The groups are shells around one centre, one inside the other: the same stretched ball of 7 dimensions in 9 sizes.
Some rows, each with its group after it:
[  2  21   5   6   8 -32  30 -11 -39  29 -22  15 -11  20  11  42  23   8
  32  25  23] : J799
[  0  36   5   8  32  24 -64  47   8   0  17  -6  12 -45  19   1 -37  -3
   3   4 -15] : J749
[ 22  -2 -15  10   4  41   1  20  -1 -37  15  16   1 -48 -18 -46 -35   1
 -27  -6   5] : J964
[ 34  -8   1   1  12  33  -4  33 -16 -38  13  23 -13 -42  -2 -18 -30  -3
 -26  21  -8] : J799
[ -9  19  -2  -2  20  -7 -32  23  -2  24   4  -2  20 -26  21   0  -5  19
   4  -1 -11] : J31
[  7 -41 -27   1 -21 -17  84 -60 -19  -5 -20  22 -15   5 -14 -13  20  -2
  -4  28  10] : J749
[ 21  27  18  -7   7   6 -30  43 -20 -11  16   3  -3 -31  20  20 -28  -9
   7  37  15] : J658
[ 41 -11   1  13  20  26  31  20 -41 -31  -7  43 -30 -14 -15  -4  -6   7
 -21  15  -2] : J403
[ -6   9   5  15  40 -15   1 -15 -12  26 -22   8 -25  10  22  54   8 -20
  32  44 -31] : J791
[-28 -34 -32  -8   1 -33  44 -62 -12  38 -32   4   9   5  17  -4  45  34
  -8  11 -32] : J912
[  3 -24 -28  22  24  18  38 -26  -4  -5 -17  26 -13 -12 -19 -26   4   7
 -16  -9 -27] : J377
[ -4  -6 -21  33  47  12  21 -11  -5  16 -21  29 -10  -1 -17 -11  10  12
   0 -24 -32] : J658
[-18  -9 -24  -5  -8 -25  35 -38 -16  28 -20   4  14  -1   7  -9  28  30
   0   1   3] : J31
[  5  39   0  38  49  31 -29  28   6   0   1  12 -12 -20 -10   9 -33 -22
  22  -7  -8] : J912
[-31  33 -11  16  24 -12 -14 -25   1  39 -21 -13   5   0  18  29   6  -1
  33  11 -11] : J791
[ -7  23   3   4  24   2 -45  23  18  10  14 -12   9 -34  23  12 -31 -21
  19  24 -14] : J658
[ 12  -2  -7   4  28  27 -32  43   7 -12  19  14  12 -49   2 -34 -28  12
 -24 -12 -25] : J964
[-14  14 -10  -5   7 -23 -10  11  -7  35   0   1  29 -16  15  -9  10  33
   6 -14   6] : J403
[ 26 -47 -23 -14 -34  -7  76 -27 -28 -25  -2  29  -4 -17 -16 -39   9  14
 -30  20  24] : J912
[ 14 -10  -6  15  32   7 -10  35  22  -3  23  20   5 -33 -11 -26 -31 -20
   3  -5 -13] : J964
[  7   5   1  25  40  -7  13   3  -5  15  -9  22 -20   4  -3  25  -4 -23
  28  18 -13] : J31
[  2  10  -8  28  52   7  -1  19 -15  23 -14  31  -4  -3  -8  -1  10  25
   2 -28 -25] : J912
[ 20  30  20  13  36  -8  -6  38 -41  15  -9  27 -17   4  10  42   4   8
  21  16   6] : J964
[ 19  17  11  14  35   9  11   9 -53   2 -28  29 -32   7  10  42  15  17
   2  26 -14] : J749
[  4  -9 -21   7   4  17   4   5  12 -12  12   9  12 -38 -11 -43 -22   2
 -15 -10  -2] : J799
[ 33  -9  -7  25  37  56 -10  31   9 -48  16  26 -24 -47 -20 -28 -50 -30
 -21  11 -27] : J912
[ 15 -21  -3 -16  -5  -4  16  -5 -19 -14  -1   9  -9 -23  19   5  -4  -2
 -14  48 -11] : J403
[  2   8   5  -8  17   2 -39  25   8   1  15  -7   6 -38  28   9 -26 -13
   3  35 -20] : J964
[  9 -24 -20  15  21  19  13  -2  18 -15   9  17  -5 -32 -14 -32 -24 -19
 -11   5 -24] : J799
[ 48   0   2  32  39  55  17  32 -30 -48  -2  47 -41 -23 -29 -10 -28 -10
 -21   6  -9] : J749
[ 38   4  -2  34  39  55   3  29 -10 -44   4  35 -34 -30 -26 -12 -40 -25
 -12   8 -13] : J791
[ -8 -33 -27 -11 -17 -31  52 -39  -9  19 -11  11  13  -5   2 -22  25  22
  -7   7   4] : J403
[ 13   0   6   3  12 -21  39 -16 -48  13 -27  24 -27  18  13  46  25   5
  15  44   1] : J403
[  9 -15 -16  20  25  27  22 -23  -7 -18 -16  18 -27 -16  -6  -2  -9 -14
 -10  24 -32] : J658
[ 16  10   4   8  30  25 -35  39   6 -16  17   9  -4 -41   8  -4 -37 -17
  -4  18 -19] : J799
[ 28  -2  11 -13  -1  -5  -1  32 -20 -14  16  14  -4 -27  13   7 -19  -8
  -2  39  13] : J799
[ 10 -32 -15 -17 -17 -14  39 -20 -20  -5  -4  14   1 -18   9 -14  10  13
 -18  30  -1] : J31
[ 15 -37 -12 -18 -10  -2  19  -2  -5 -17  10  12   2 -35  10 -25  -9   2
 -26  32 -12] : J377
[ -8   4  -9   0   4 -32  38 -27 -40  35 -30  15  -1  18  11  22  39  34
  12  10   7] : J31
[  4  -6 -16 -12 -19  13  -4  -3   9 -21  17  -9  13 -47   8 -30 -29  -7
 -15  25   8] : J749
[ 58 -15   5  14   6  28  44  28 -34 -51   9  47 -36 -20 -28 -11 -27 -21
 -14  28  23] : J791
[-23  13 -14   5   8 -31  11 -20  -1  42 -11  -2  17   2  10   8  15  11
  26  -1   7] : J799
[ 19 -10   9 -24 -18 -37  16  19 -18   6  17  10   8 -16  19   9  -4  -4
  10  43  28] : J749
[ 11  13  11  30  50 -18  28  -3 -32  27 -28  33 -37  30   1  59  17 -17
  40  29 -12] : J749
[  8 -13 -11 -13 -20 -33  58 -19 -45  18 -17  24   6   7   2  -4  35  41
  -5   7  30] : J791
[ 24 -32  -9 -11 -12  10  33 -14 -18 -32   0  15 -17 -27   4 -11 -11 -10
 -23  48  -6] : J658
[ 26 -21 -17  16  22  42  12  13  -1 -36   7  28 -13 -40 -21 -41 -27  -4
 -31  -2 -21] : J377
[-12  -2  -9 -14  -1 -35  10  -7 -19  35  -9   4  20  -6  22   4  24  33
   3   8   2] : J31
[  9  28  16 -16  -6 -27  -4  22 -43  18  -3   5   5  -5  28  34  10  21
  15  32  30] : J791
[-21   7  -8   0  32 -13 -36   9  15  34   1  -7  19 -24  27   4  -3   7
   9   6 -36] : J377
[  7   3  10   5  36 -26  -7  27  -9  28   2  19  -3  -3  16  27   2  -5
  23  19 -14] : J403
[ 21   5   1   8   9  10  -6  26  10 -18  23  10  -3 -33  -5  -9 -40 -34
  10  23  13] : J964
[  2   9   6  -5   8 -10   1 -10 -23   6 -13   0 -15  -6  27  40   1 -10
  14  55  -8] : J658
[ 24  27  11  25  36  28 -14  29 -16 -17   0  19 -27 -17  -3  23 -30 -25
  14  25  -3] : J403
[-17  -7 -15  -8   1 -40  43 -40 -42  44 -37  12   4  19  19  20  54  48
   4  10  -5] : J658
[ 35  -2   7 -15  -3  28 -19  42 -17 -41  23  11  -4 -52  12 -16 -37  -3
 -28  36   2] : J912
[ 17 -30 -15  -4 -15   1  49 -30 -15 -23  -5  15 -17 -16  -3  -9  -5 -14
 -11  42   4] : J964
[ 10  -5 -10  11  21  17 -16  25  25 -12  24   9   7 -42  -6 -30 -38 -23
  -2   3 -11] : J377
[ 16  13  15  14  43  -4 -22  38  -2   8   9  17 -13 -14  11  28 -20 -25
  24  26 -15] : J377
[-13  31   0   6  28   1 -35  14  -9  24  -7  -4   8 -18  23  18  -3  15
  11   6 -16] : J377
[  7  30  -4  28  34   9  14  10 -36  15 -22  29 -11   6 -13  10  12  26
  10 -21   8] : J791
[ 38  17   7  38  54  45  -3  43 -22 -27  -1  42 -33 -17 -23   3 -27 -11
  -3  -4 -12] : J912
[-14  -9 -10 -10  -3 -45  29 -26 -17  39 -15   5  11   7  19  15  30  18
  16  20   3] : J31

New rows, each followed by its group:
[-41  -1 -18  -9  16 -34 -18 -27  15  52 -12 -19  26 -12  36   9  19  17
  14  12 -36] : J791
[ 24  -3  -7  28  42  33  -2  29   4 -20   9  30 -15 -29 -21 -21 -30 -15
  -8  -7 -20] : J799
[ 20 -21 -18  14  10  13  58 -21 -40 -13 -24  38 -22  -1 -19 -14  18  24
 -22   1  -4] : J403
[ 21 -19   5 -11  -1 -28  24  12 -11   2  12  18  -5 -12  10  10  -6 -17
  11  42  11] : J658
[ 34  15   9   6   5  28  -2  30 -21 -36  12  16 -19 -31  -3   4 -36 -21
  -2  34  19] : J964
[-16 -16 -26  -3  -1  -7  28 -41 -12  15 -22   3   5 -10   9 -12  21  26
 -13   8 -18] : J799
[  9 -15 -19  -8 -15   9  26 -12 -19 -15  -3  12   5 -28  -1 -30  -1  23
 -26   8   7] : J31
[-24  28  -8  18  29 -19 -15  -4  13  42  -6  -5  13  -3  10  17  -1  -6
  38  -3  -4] : J964
[ 22 -25  -1 -15  -6 -13  30   1 -29  -8  -1  20  -9 -15  12   3   5   7
 -13  40   0] : J799
[ 10  10   8  -8  -4 -36  23   4 -34  21  -6  13  -2   6  16  31  13   6
  23  33  28] : J377
[  7  19  -1   2  19   1 -19  41 -17  14   7  17  18 -25   4 -15  -3  34
  -6 -21   7] : J791
[ 24 -30 -17  10   9  33  28 -10  -3 -40   2  22 -22 -33 -13 -26 -24 -19
 -25  26 -20] : J964
[-19  20  -9  16  45   2 -33  14   6  32  -7   3  13 -18  13   2   0  17
   8 -16 -33] : J403
[  2 -30 -11 -12  -7 -47  59 -28 -32  29 -18  24   0  14   9   8  39  24
   4  22   5] : J791
[  5 -17 -12 -12  -5  -7  26 -14 -31   2 -14  14   0 -14  13  -6  18  31
 -20  19  -8] : J31
[ 24  -9  -5  37  56  32   6  21   3 -17  -1  37 -29 -17 -22  -6 -25 -25
  -1   1 -35] : J791
[ 26 -31  -3  -3  18  21   0  14  -1 -30  10  18 -18 -38   8 -10 -25 -19
 -23  41 -35] : J912
[ 28  -9  -5  10  -4   2  62 -19 -43 -17 -17  33 -29   6 -15   8   8  -1
   0  28  24] : J377
[ 14 -24 -11 -15  -9   9  14  -5 -14 -21   3   9  -2 -34  12 -18  -8   7
 -27  33 -12] : J377
[  5   1   1 -13 -10 -37  32  -7 -37  22 -10  13   3   5  15  20  23  20
  12  26  25] : J799
[  4  35   1  22  18   3   6   2 -20   9 -11  10 -12   0  -3  24  -7  -9
  28  12  21] : J403
[ 18 -22 -10  -4 -19 -32  71 -21 -34   6  -9  30  -6   9 -10  -3  22  10
   6  18  35] : J912
[ 37   8  11  -9  -8  -3   5  52 -26 -17  25  25   7 -29  -3 -14 -22   6
  -5  11  43] : J749
[ 16  21   0  10   5  11   1  20 -12 -10   8  11  -3 -22  -5  -3 -23  -9
   9  11  25] : J799
[ 17   8   8   8  37  16 -39  51  11  -8  23  12  -1 -40   9  -1 -38 -21
   3  16 -20] : J377
[ 11  -3 -15  -1 -10  -9  45  -7 -39   5 -12  26   6  -4 -10 -20  21  40
 -12 -12  28] : J658
[ 15  20  -3  22  30   6   7  34 -25  11  -2  33   2  -8 -17 -11   1  26
   3 -31  14] : J749
[  7   6   2  24  49 -16  12  19 -19  31 -12  34 -10  10  -4  19  14   9
  20  -9 -15] : J791
[ 34 -16  -7   9   6   7  35  24 -14 -20  13  37  -6 -21 -24 -30 -15  -2
 -10  -3  20] : J403
[ 46  22  22   8  23  17 -21  77 -18 -25  30  30  -9 -33  -6   1 -42 -17
   5  14  25] : J749
[ -7   9 -18  31  17  -6  51 -42 -19  19 -31  20 -19  20 -17  14  17  -3
  26   1   9] : J791
[-28  16 -10  -4  17 -24 -20  -6  -2  44 -11 -10  22 -11  29  11  15  26
  13   2 -18] : J799
[-12 -34 -32  14  19 -20  58 -44  -9  28 -27  27  -1   9 -12 -18  35  25
  -5 -14 -25] : J912
[ 17 -18   5 -20  -6 -24  16   8 -20   0   7  12  -2 -16  21  12   0  -3
   0  47   4] : J403
[ 20  -3  16 -10   3 -41  31   5 -41  17  -8  21 -17  13  21  48  17  -5
  24  54  16] : J749
[ 19   9 -11  19   9  28  19   4 -15 -22  -2  21 -12 -21 -20 -18 -19  -2
  -7   0  14] : J799
[ 24 -11  -4  -7  -8  15  19   1 -25 -29   1  14 -13 -28   4  -6 -13   0
 -19  37   4] : J799
[  1   5 -12   0   8   6   7  -1 -28   5 -14  13   4 -17   7  -9  11  37
 -17  -3  -6] : J799
[ 10  -5   1  16  36  -1 -13  25  22   2  18  13  -6 -24   1   3 -31 -39
  19  22 -19] : J658
[ 35 -28  -7   7  18  35  21  13 -20 -40   1  33 -24 -32 -10 -21 -17  -1
 -34  21 -23] : J964
[ 28 -18  -6 -15 -16   5  31   7 -38 -23   0  23  -4 -25   2 -18   2  25
 -29  21  14] : J377
[ 43  -2   4  -4  -9  27  30  16 -56 -41  -6  32 -24 -22  -5  -4  -6  19
 -30  28  21] : J749
[-10  -9 -16   1  25   4 -24  13  17  14   8   3  20 -37  11 -27 -10  14
 -12 -10 -34] : J377
[ 34  10  13  -7   0  -1  21  26 -61 -11  -9  30 -16  -7   8  19   9  27
 -10  26  23] : J912
[-24  18  -4   5  37 -14 -38   7  11  39  -4  -8  14 -17  29  18  -1   5
  19   9 -34] : J377
[ 22 -15  -6  16  14  -8  59 -13 -34  -1 -19  39 -26  12 -16   9  15   1
   6  16   8] : J799
[  7 -12  -2  -5  -3 -42  61 -32 -49  25 -30  25 -16  26  11  35  41  18
  15  36  13] : J658
[  3 -36 -34  14  -2   8  61 -49   0 -12 -14  20 -12 -11 -22 -33   3  -5
 -13   7  -9] : J791
[ 22   9  -3  16  13  21   2  22  -1 -22  13  16  -9 -29 -13 -12 -33 -22
   3  12  12] : J31
[ 49  -3  15   2  15  23 -10  62 -12 -39  31  30 -14 -41  -6 -10 -44 -23
 -11  28  10] : J658
[ 19 -14   2 -14   0 -11  25   2 -41  -3 -10  21 -11  -9  16  13  14  19
 -13  36  -2] : J377
[-24   7 -17  -4  16 -11 -21   1   2  34  -5  -5  29 -24  20 -15  10  36
  -6 -15 -21] : J964
[ 27  22   9  29  33  21   4  24 -14 -15   1  25 -28 -10 -13  20 -28 -32
  21  21   9] : J403
[ 11  28   7  33  42  12   7   1 -23   3 -20  20 -35   9  -2  45  -8 -24
  31  27  -6] : J658
